The groups are shells around one centre, one inside the other: the same stretched ball of 5 dimensions in 9 sizes.
In the rows, 128 means zero.
Some rows, each with its group after it:
[ 76 109 147 137 123  93 180 133] -> (6)
[200 159 109 106 127 137  79 116] -> (0)
[151 165 176  98 145 126 148 139] -> (3)
[164 179 114 107 115 152  74 157] -> (3)
[117 156 185 114 154 171 142 137] -> (2)
[103 107 159 132 135  94 185 115] -> (6)
[163 152 186 126 119 147 161 148] -> (5)
[158 151 107 100 161 152  69  95] -> (7)
[126 142 137  92 169 105 127 100] -> (1)
[164 148 162 113 127 116 151 132] -> (7)
[132 137 164 146  64  84 197 190] -> (3)
[ 84  94 152 140 132  85 194 112] -> (8)
[151 158 181 125 117 151 153 157] -> (7)
[108 122 104 119 132  91 126 115] -> (0)
[ 89 133 159 120 128  89 178 146] -> (5)
[124 122 124 118 129  80 149 117] -> (6)
[190 162 114 120  85 109 110 160] -> (3)
[144 162 143  95 162 147 102 117] -> (6)
[ 95 108 186 145 129 123 201 129] -> (2)
[ 86  91 148 145 130  98 185 110] -> (5)
[167 177 123  85 167 164  63 111] -> (1)
[161 140  97 101 135  85 104 107] -> (2)
[100 132 140 105 157 101 144 113] -> (0)
[162 123 145 135 111 113 154 123] -> (7)
[127 144 112 121 108 105 120 148] -> (8)
[128 122 146 154  90 132 158 153] -> (4)
[122 142 129 103 145 100 129 120] -> (7)
[150 171 172 103 141 148 132 146] -> (8)
[ 76 123 147 148  82  84 190 180] -> (3)
[172 180 176 110 118 156 130 166] -> (1)
[103 147 183 134 105 125 183 177] -> (0)
[105 119 180 152  97 116 201 161] -> (8)
[ 97 137 130 117 144 131 122 126] -> (6)
[112 133 131  94 184 117 118  84] -> (5)
[155 176 132  90 147 137  92 134] -> (1)
[161 151 178 138  97 149 160 164] -> (5)
[119 154 107  90 172 134  77 102] -> (4)
[ 73 107 110 121 144  76 147 107] -> (4)
[153 169 151 108 151 189  89 129] -> (2)
[ 71 126 141 120 151 119 146 123] -> (8)
[ 67 105 152 147 129 126 172 129] -> (4)
[164 153 185 132 109 155 159 156] -> (1)
[ 62 110 157 119 158  87 183 112] -> (4)
[ 89 123 181 123 164 145 167 111] -> (2)
[168 151  94 105 140 133  70 108] -> (0)

New rows. What belongs after each?
[179 157 137 110 117 115 124 137] -> (6)
[130 144 136 108 129  90 143 135] -> (8)
[166 170 147 115  92 109 138 176] -> (4)
[189 170 110  84 175 169  46  88] -> (2)
[176 134 134 113 144 124 121  96] -> (6)
[ 74  88 145 148 124  88 192 116] -> (1)
[110 118 134 145  93  94 168 151] -> (7)
[142 112 128 122 163 141 116  74] -> (2)
[130 147 134  99 177 155  95  94] -> (7)
[101 161 156 126 112 149 136 177] -> (4)
[152 157 168 134  90 134 157 176] -> (7)
[174 142 136 133 109 148 118 133] -> (8)
[132 178 187 120 115 169 143 183] -> (3)
[ 88 130 160 140 115 134 164 156] -> (0)
[110 139 155 134  82  76 188 182] -> (3)
[122 100  91 127 129  71 132  92] -> (4)
[131 118  97 120 121  68 132 112] -> (2)
[124 126 105  97 161  77 120  88] -> (3)
[112 113 138 101 185  95 145  69] -> (3)
[ 96 105 144 123 140  71 181 108] -> (5)
[ 63 119 161 138 113  93 193 157] -> (5)
[187 176 177 123  93 149 143 178] -> (4)
[138 147 174 102 179 163 129  98] -> (4)
[134 160 180 102 170 172 127 120] -> (4)
[ 91 101 143 135 145 110 163 102] -> (7)
[174 147  96  85 187 145  54  62] -> (2)
[116 100 160 136 135  97 187 104] -> (5)
[121 126 155 132 102  79 185 151] -> (0)
[123 124 106  94 179  95 108  72] -> (2)
[154 155 100  87 174 138  64  88] -> (5)
[184 172 161 100 141 152 113 132] -> (8)
[129 136 124 127  99  87 147 152] -> (0)
[ 99 136 139 119 119  88 159 149] -> (8)
[166 114 131 135 125 124 135 100] -> (2)
[ 94 102 146 160  79  79 200 160] -> (4)
[194 158 142 101 156 158  94 100] -> (8)
[ 91 134 159 136  98  99 182 172] -> (0)
[122 139 183 117 158 150 157 117] -> (5)
[105 143 154 104 160 122 141 120] -> (7)
[149 148 126 111 111  82 139 143] -> (2)
[144 145 155  98 174 141 122  95] -> (0)
[127 144 205 142  99 139 198 176] -> (4)
[ 90 137 182 130 126 130 180 155] -> (7)
[163 140 147 135  91 111 153 154] -> (6)
[135 148 118 128 104 130 112 153] -> (8)
[165 169 181 138  79 154 156 194] -> (3)
[145 130 130 140 114 155 117 129] -> (3)
[105 137 161 110 168 144 139 109] -> (7)
[ 98 152 156 130  92 107 167 189] -> (4)
[133 109  98 113 159  98 112  72] -> (8)
[ 97 129 170 112 173 139 152 103] -> (5)
